The rows of a group lie close to one hidden flat surface of 8 dimensions, which passes through zero. Surfaces can cross.
Known rows, each followed by its group:
[ 34 -10 -17  -2  -8  22   2   0  -4   5   0  -1  -3   1  16  33 -11 -10
 -11] : k_534
[-28  11   8  -3  -2   2   3  11  11   5  -6  -2 -18   0  -3  -5  24  -1
  -8] : k_375
[-25 -17   7  -5  31   4  -6   9   9 -15  -6  -8   1  -3 -18  -2 -13   6
   5] : k_534
[  7 -12  16  -1  16  34   4  24   7   6   3 -13 -15  15  -4  54   2  -4
  -3] : k_121
[ -5 -12   7   2  -7 -10 -10  -7   1   4   1  -5   4  18 -10   0  -8  -3
 -15] : k_304
[ -1  -3  -6 -11   7  25   1  13   5  -9  -6  -3 -13  -7   2  22  -5  -6
  -1] : k_375
[  0  16  -9  -6 -24  -6 -10   9 -19 -10  12   5 -10  -3  -5 -13   6   8
  10] : k_534
[-10  -7  23  -6   4  13 -19  22  11 -21  -1   5  11   0 -12  18 -12  -1
  17] : k_420
[-9 -3 -1  1 15 18 -3 10 15 -6 -7  2 -6 -8  4  6  8 -1  2] : k_249
[ 12   4  -5   0  -8   2  13 -11   4  19  -4  -6  -2   9   8  25  -1 -17
 -21] : k_304
[-24  13  13   8 -20 -38 -27   2   0 -10   7  14  -6  -1   3 -46  12  13
  18] : k_121
[  2  15 -12   5  -4 -18  -1 -14   8   4   2   3   5   7  10  28 -11 -21
  -2] : k_731
[ -7   7 -10   6  11  -2  -1 -12  11  -2   4  -2  13  13  -3  31 -10 -16
   2] : k_304
[  6  12 -42  -5   0  43   6   5   1 -11   3   2  -5  -5  -3  33   9 -15
  -3] : k_375
[-12  -6  17 -11  25  -1  14  -3  16  11 -15  -9 -29  -5  29   9 -10  -3
  -4] : k_375
[ 1 -4  9 -2 -1 30  4 -2 10 -1 -3  0 11  9 -4 14 -2 -4 -3] : k_121
[ 10   7 -22  12  -1 -19 -13 -11  -5  -3   9   5  -3   3   9   1  -5  -1
   9] : k_731
[ 12   2  13   5   2  30  14  -3  21   9  -9   8  14  -1  17  24   9 -12
  -1] : k_249
[ 10  -2  21 -16  -8   0   7  17 -12   7  -6 -10 -26  -4   6   3  -8   9
  -4] : k_304
[  9   3   3   3   4 -15   7  11  -2  14   1  -7 -13  -2   8  24   8  -8
  -4] : k_121
[ -3   8   4  -4 -13  19  -9  14   8 -12   3  12   8  -2   1  17   7 -10
   8] : k_534
[ 18   1   0   3   3  17   1   0   9  -9  -1  13  20 -11  13  18  -7  -7
  16] : k_249
[-3 -2  1 -1  9  2  3 -5  0  0  1 -6  1  7 -5 10 -9 -1  0] : k_304
[-15   4 -15   2   1  -1  -1   5 -10  -5   3   4 -15 -13  -4 -48  25  18
   6] : k_375
[  4  22 -11   0 -35 -32   2 -33  -5   8  -1  10  22   4   7 -17 -11 -14
  -9] : k_121
[ 11 -12  25  -9  -2  14   6  12   2  -2  -9   0  15  -8  -6   6  -9   1
  -1] : k_249
[ 20   3  12   0 -10  -6 -16   6   3   1  -3  -3 -16   5  12  19 -20   2
   4] : k_420
[-23  -6  10  -4  14  -3 -31  19   8 -32   7   2   8   7 -18  19 -23   0
  24] : k_420
[-11   5   3  -4   0   1  15  10  10   7 -12  -4   9  -9 -16  13  12 -15
 -17] : k_249
[  0  -7  -9  14   1 -24 -27   7   9  -6   3  17  -8 -13  26 -10  10  -3
  13] : k_534
[ -3  11   3  -2 -18 -29  -6   7  -8   3   2  -3   1   4 -12  11  -4  -9
  -7] : k_249
[ 22  -6 -11  -8 -20  16  -1  14  -4   3  -7  -1 -16 -11   8  12   4  -8
 -18] : k_304
[-10   1  24  12   6  -7 -16  16  21  -1  -2   6   4   3  -2  18   9  -7
   8] : k_731
[ 17  -1  33 -11 -41 -10 -27  41 -19 -13   2  10 -13 -15  -5 -23   2  19
  14] : k_375
[  5  14 -24   9  13 -15  -2  17   5  -3   0   9  -9 -27  16  23  18 -15
  12] : k_121
[  1   7 -26  -4  -4  -8   4   0  -8   2   2  -6 -14  -2   2  17   1 -13
 -12] : k_420
[-14  -8 -11   0  29   1  -1  -6  17 -10  -7  -4  14  -1  -8  24 -18 -14
  -1] : k_121
[ 16  -4 -13   5   8  40  -3 -12  -1 -17  11   8  27   8  -8   5 -12   8
  18] : k_420
[  6  -1  -1  -4  -5  -6  -9  19 -15  -2   8  -5 -23  -2   0   6   2   8
   4] : k_121
[ 17  10 -29  -3 -33  -9 -24  25 -12 -10   1  14 -28 -26  15  -6  17  -5
  -1] : k_304
[-33   1  27 -12   4   5  22   4  10  12  -7 -12   5  13 -18  13   8 -12
 -21] : k_731
[  4 -13  33  -5  -4  17  25 -10   3  21  -9  -9  11  13  -7  -7   2   5
 -21] : k_420
[ 0  7  4  5 -4 -1  9 -8  6 12 -3  0  8  5  4  7  8 -8 -8] : k_249
[  3   2 -19 -11 -19  16  -1  10 -26  -7   9  -4 -23  -1 -13 -27  12  18
  -5] : k_375
[ 15  -1  -6  -1  -4  21  20 -10  -4   8  -2   2  11  -2   1  -9   8   3
  -8] : k_249
[ 40 -13   9  -3 -36  -9 -17  11 -13  12   5   4 -22   6  28  13  -8  -3
 -10] : k_534
[ -8 -20   7  -4   7   0  -9  17  12  -2 -15  -1 -11 -15  -1 -10   5  -1
 -12] : k_304
[ 19  -2  20   8   0  17  -3  -3   9  -2   1  22   6 -11  34 -22   8  15
  26] : k_249
[  8   8  14   1 -12  -3  -5   6   9   5  -4   5  -1   2  11  20  -2  -9
   1] : k_420
[ 14 -10  13  -2  -1   2  -5  -7   4   7   0 -12   3  23  -4  33 -28  -6
 -11] : k_731
[-10   9  -7  22  16  34  10  -8  28   1   0  19  20  -7  12  -8  39  -3
  15] : k_121
[-14   0  12   2   7  15  19 -15   9   7  -3  -2  21  12 -11  -8   7   1
  -6] : k_534
[ -7  -8  20  -1   4   7  18  -3   0  11  -9   1   4  -8  -2 -41  19  15
  -5] : k_731
[-34  -6 -25  12  29 -13 -10  -9   2 -14   7  -5   9   5 -28 -25   7   7
   3] : k_375
[ -6  13 -48  11  18  10   4 -14   4  -9  10   6  11  -2  -1  19   7 -16
   5] : k_731
[-3  0 13 -3  0 16 11  3 10  6 -6 -2  8  4 -4 18  5 -8 -8] : k_731
[  1   6  -9   3  -2 -20  -9   0  -2  -2   3  -1  -9   0   4   8  -5  -4
   2] : k_534
[ 11   6   4  14  -2 -10  -1 -14  13  11  -1   5  12   8  13  14   0  -9
   0] : k_731
[  5  -9  16   1  28  20  31 -16  23  17 -19   2  11 -12  26   0   4  -5
  -4] : k_375
[ 11 -10 -12   8 -20 -25 -22 -15 -15   5  20   1 -12  25  15  -1 -10   1
  -6] : k_534
[ -6   6   1   2   1   3   8   0   7   3  -3   8   9 -10   3  -5  17  -5
   0] : k_420
[  7 -12   5  -9  -5  22   2   4 -12  -7   5  -3   3   3 -12 -13  -6  13
   1] : k_420
[ 12   7 -32  -2   6  29   0   5   1 -14   3   6   7  -8   3  34  -5 -13
   8] : k_304

New rows. What belongs after each?
[-11   6 -35   1  18  15  -3  -6   4 -18   7   1  10  -1  -9  22  -6 -11
   8] : k_534
[-18  -7  16   3 -10  -3  -4 -18   0   6  14  -1  13  35  -9  -6  -2   0
  -7] : k_534
[ 11 -10  16  -4  -1  10  -9  15   2  -5  -6   3  -5 -10   3  -6  -3  10
   7] : k_731
[  7   2  20  -9  -6  -3  -1  22  -1  -1 -12  -3 -12 -14   0   0  -2   6
   2] : k_534
[  3   9  13   2  -9  -4   3   3  10   5  -4   6   9  -2   5  15   5 -11
  -2] : k_249
[ 13   2  -7 -11 -11  16  -3  16  -2 -15  -8  11   4 -27   4  -2  -2  -3
   7] : k_121
[-4  1  1  0 -1 29  1 -7 18 -6 -6  9 22  2 -2  8  0 -8  1] : k_121
[  9  11  21   6 -31  -1  -5   1 -11  16  16   0 -15  26   4  -3  16   9
  -3] : k_121
[ 12   5   4   9 -11  -6   8  -9  -1   9   0  10  14  -5   7 -20  15   4
   2] : k_375
[-10  14   4   3 -16 -19   9  -9  -6  13   5   2  -3   3   3 -20  19   0
  -5] : k_731
[ 31   7 -31  -3 -25  10  14 -16 -33   4  14   3   3   0   0 -18   3   8
  -5] : k_249
[ 13 -12   4  -3  12 -21  -1   5  -5   7  -9 -14 -20  -7   5   0 -16   7
  -8] : k_534
[-28   1  21   1  11 -28 -20   9  24 -11 -10   5   6  -4  -2   9 -10 -11
  10] : k_121
[ 12   9 -24   2 -11 -24  -4 -14 -22   2  14   1 -13   3  13 -15  -5   6
   6] : k_375
[  4   3   1   7   1 -23   7 -24  -1   9   5  -3  26  17  -6  16 -18 -13
  -5] : k_249
[  5  12  16  14 -17 -29 -15   1   6   8   4   7  -2   6  13   3   6  -3
   8] : k_731
[ 10  -2  -9   7   2  13   3 -23  -1   8   9  -1  -6  17  17  -1  -5   6
   2] : k_249
[ 12   0  -7 -10 -19  15  12 -29  -3   5  -3  -6  23  20  -8  18 -30 -13
 -21] : k_121
[ 21  -4  10   6   9  -5  -2  -6  12  13 -15  -8 -16  -1  20   7 -14   4
  -4] : k_420
[ -7   1 -14   1  14  16   3   2  12  -9  -2   5  14  -6  -4  20   3 -14
   3] : k_420
[  4 -13 -10  -9  10  31   0   5  -1 -15  -3   0   3  -9  -7  -2  -8   6
   4] : k_121
[ 23   4   7   4 -24 -46  -6 -12 -13  25   4 -11 -20  21  17  17 -17  -7
 -19] : k_534
[ -3  -7  16 -38 -13   9  -2  31 -14 -18 -13  -3 -21 -25  -2  -3 -20   3
  -1] : k_731
[ -5   0   4 -10  -4  -5  18 -19  -8  14  -1 -12   1  15  -6  -3  -9  -3
 -18] : k_731
[  2   8  -5 -11  12   2   6   5 -11  -6   4 -10 -16   0   1  20 -16   3
  10] : k_304
[ -5  15 -36  22  11 -13 -26   1   9 -15  15  10   2   1   3  26   6 -12
  19] : k_731
[  7 -17   9  -6  18   0  -8   2  11  -9 -13  -2   3  -9   7   7 -28   0
   5] : k_731
[-12   2   3   4  14   3  12   4  21   6 -13   5   8 -16   7   8  17 -14
  -4] : k_420
[ 18   0   4  16  -2  -3   3 -19   7  13   0   4  12   6  13  -4   3   1
  -2] : k_731
[ -6   1  -8   5  -7  -9   6 -15 -19  11  15 -10  -6  24 -12 -18   8  10
  -9] : k_731
[ -3   3   9   6   6 -19   4   7   1  10  -3   2  -7 -10   8  -9  16   1
   2] : k_121
[ 29 -25  15 -10  15  47  32  10  -8  21  -4 -22 -11  11  -6  31  -1   7
 -22] : k_121
[  7 -10  -9  12  36  22  -7  -8  22 -15  -7   4  12  -8   7   3 -14   7
  19] : k_420
[ -9 -17  -4  -8  24  13  -9  19   4 -22  -6  -2   3 -16 -16   5 -12   3
   9] : k_249
[ -3   4  12 -10   2  -4  -9  28  -2 -12  -4   4 -19 -18   6   0   1   7
  16] : k_304
[-15   5  10 -11 -10 -27   6 -14  -9  13   3 -16  -7  25 -10  13 -20 -11
 -19] : k_731
[ -8  -9   1  -3  -2 -10 -19   6  -7 -13   7  -7  -3  12 -15   5 -18   4
   2] : k_304
[ -3 -11  16 -14   0  -5 -23  36  -5 -18  -6  -1 -27 -18  -2  -9  -9  12
  10] : k_420
[ 10   8 -13 -13 -19  -6   7 -12 -17   5   5  -8  -7  11   1  13 -18  -7
 -12] : k_731
[ 21   8 -18   3 -14  31   5  -4   8   0   1   9  19   1   4  36   4 -22
  -5] : k_304
[  8  -2 -16   3 -32 -16 -21  -1  -7   3   7   0  -7  14  -2  13  -5 -13
 -19] : k_304
[ 17  -5 -19  -1  15  -1  21  -1 -10  10  -3  -8  -5 -14   4   6   2  -2
  -8] : k_121
[  5   3 -46   9   6  -9 -13 -15 -18 -11  18  -2  -6   8  -5  -2  -9   4
   7] : k_731
[ 18 -18   6 -15  10  30  16  -2  -5   4  -8  -8  -8  -3   9   6 -16   7
  -8] : k_375
[-17  12 -29  -6   5 -19   5 -14  -8  -5   4  -2  -4  -3   0   0  -6 -11
  -2] : k_731
[ -5  27  24   7  -5 -12   5  -3   9   5   5  10  15   4   9  15   6  -8
  19] : k_304
[16 -3 -5  2  7  6 11 -6  5 10 -7 -3  2 -6  8  9 -2 -6 -9] : k_534
[  8   6  10   0 -16   3 -14   8   1   0   5   6 -21   5  21   1   5   5
   8] : k_249
[ -6 -12  10   2  10   7 -18  -4   6  -1   7  -7 -28  23  16   4 -13  11
   6] : k_249
[ -4   1   3   9  -6 -24 -15  -1  -8   1   9   0 -10   8  -1 -20   4  12
   6] : k_731
[-11 -32 -13   0  42  24 -11   8  15 -21  -5  -2   4 -10  -5  10 -15   0
   7] : k_534
[ -3  21  32  -8 -23  -8   6  12   3   9  -6  -4   1   8  -8  22  -2  -8
  -5] : k_534
[  6   5  29  -6  -4 -22  10  12  -5  13 -15 -10 -16 -14  -1 -22   2  14
  -5] : k_534
[  5   0   4   2  12   2  -7  10  16  -3 -12   2  -7 -12  13  14  -3  -5
   4] : k_420
[-13   0 -22  12  22 -24   4 -21   0   2   4  -3   4   1  -1 -12  -1  -3
   0] : k_121
[  7 -17  36  -2  11  -1   4   0  14   6 -12  -3  16   2   3  10 -18  -1
  -2] : k_375
[  5  14  20   2  16 -21  11  21  20  11 -30   0  -8 -38  12   6  11  -5
   3] : k_534
[  8   5  10   2  -4 -19  -2  -6   4   1   2   1  27   9  -5  35 -22 -18
   3] : k_249
[  5  17 -23  12   5  17   6  -2  18  -3  -3  19  12 -20  19  13  24 -15
  11] : k_249
[ 13  14 -17  12  -7   7   9 -12   0   5   4  16   8 -10  19 -18  21   2
  11] : k_249
[ 17  12  22  13 -24  -2 -19  20  11   4   3  11   0   4  11  24  13  -5
  10] : k_731
[-10  -7 -14 -10  18  -7  -6   6  -1 -20  -8   4  -6 -26   4 -18 -12   5
  12] : k_731
[ 24   5 -26   2 -17  37   2  11 -10 -15   7  14  20 -18  -9  -3  18   2
   7] : k_375
[-13   5   1  -1  -7   5   1   7  -1  -7   6   8  13  -3  -9  -4  13  -4
   6] : k_420
[  5 -13   0  12  -3  -5 -12  -6  10   4   4  14   4   2  22  -6   9  -4
   1] : k_534
[ -9 -12  19  -3  19  -2  18 -18  16  13 -16  -7  14   1   3  -6 -11  -4
 -10] : k_731
[-11   5  -4  14  -2  12   2 -19   6   1   7  11  12   7   2 -37  21  11
   6] : k_121
[ -1  22  12  -6 -23  -7   0   5  -3   3   3  -1  -1  11  -7  22  -3  -9
  -3] : k_534
[ -5  -2 -10  -2  -2   7  -7  -9  -2 -10   3   1   5   6  -7  -9 -10   4
   2] : k_121
[  4  -4 -26  -8   3   0  -9   0 -17 -15   8  -7 -12   3  -8   9 -22   2
   2] : k_731
[  9 -12 -32   2 -13   5 -12  -6 -16  -7   9   2  -2   1  -8 -23   2   7
 -10] : k_304
[  5  -6   7  -1   3   7  28  -7  -2  10 -11  -3  28  -9 -16 -14   7   0
 -14] : k_249
[ 11  -3  14  -6 -20  12  -4  18 -11   0   6  -3 -11   8  -7   2   4   9
  -3] : k_731
[ -1  10  28  -8   0 -10   8  19  -4   3  -7   2 -20 -20  14 -19  11  15
  16] : k_304
[-35  -9 -16 -15  29 -13  16 -16  -7  -6  -6 -11  -3  -8 -12 -29 -12   3
  -6] : k_731
[ 11  -1   9  -9  -8   2   4   8  -9   3  -4  -7 -10  -2  -4  -1  -7   8
  -5] : k_534
[-13  -4  24  -6  -4  -9  -8  -3  11  -3  -7  -1  10   7  -7  -6 -15  -1
  -3] : k_121
[  0  -4 -26   4  23   0   7  -1  -3  -5   0   0  -2 -16   3  -9   7   3
   5] : k_121
[  3 -20  -8  -3  20  13   3 -11  -7  -8   3  -8   7   5  -9  -8 -18  11
   1] : k_249
[23 -3 20  6 -2 -8  4 -8  7  8 -6 10 23 -6 17  4 -7 -4  7] : k_375
[-23  -9  34   4   5 -20  -6   1  12   6  -3  -1   3   7  -2 -23   5   7
   0] : k_534
[  4 -21   7  10  -4  -7 -13 -11   5   7   7   6   1  14  18  -8   2  -1
  -4] : k_534
[ 22   8   1  -2 -14  16  12  -1   3   6  -3   6  20  -2   3  27  -1 -16
  -4] : k_249
[  6  -3  27 -12 -15  -9  -7  13   0   2  -7  -2  -7  -1   5   3 -14   1
  -2] : k_731
[ -4  -2  20   0   5   2 -14  22  16  -8  -7   5   1  -7   0  21  -2  -6
   8] : k_731
[-31  -5  16   5   7 -19 -32   8   2  -9  16 -10 -19  33 -16   7  -9   8
   9] : k_121
[ -7 -11   7   1   1 -10   3  -8 -16   7   7  -9  -8   9 -11 -42   5  23
  -3] : k_731
[ 18   8  10  -7 -14  -4  10  12   4   9 -13   5   4 -19  12  19   1 -14
  -6] : k_121
[ 43 -11   2  -1  -1  24   0  -4  11  -1 -13   7  12 -13  22  20 -23  -4
   2] : k_731
[  4  -1 -10 -11 -10  16  -5  19 -17 -13   7   1 -14  -7 -10  -5   5   9
   3] : k_731
[ 11   8  -4   0 -16   1   3  12   1   7  -9   9 -14 -23  19 -10  22  -3
  -5] : k_304
[ 14   6  -6  -4 -29  -7 -10   9 -20  -3   9   7 -13  -4   3 -20   6  10
   2] : k_304
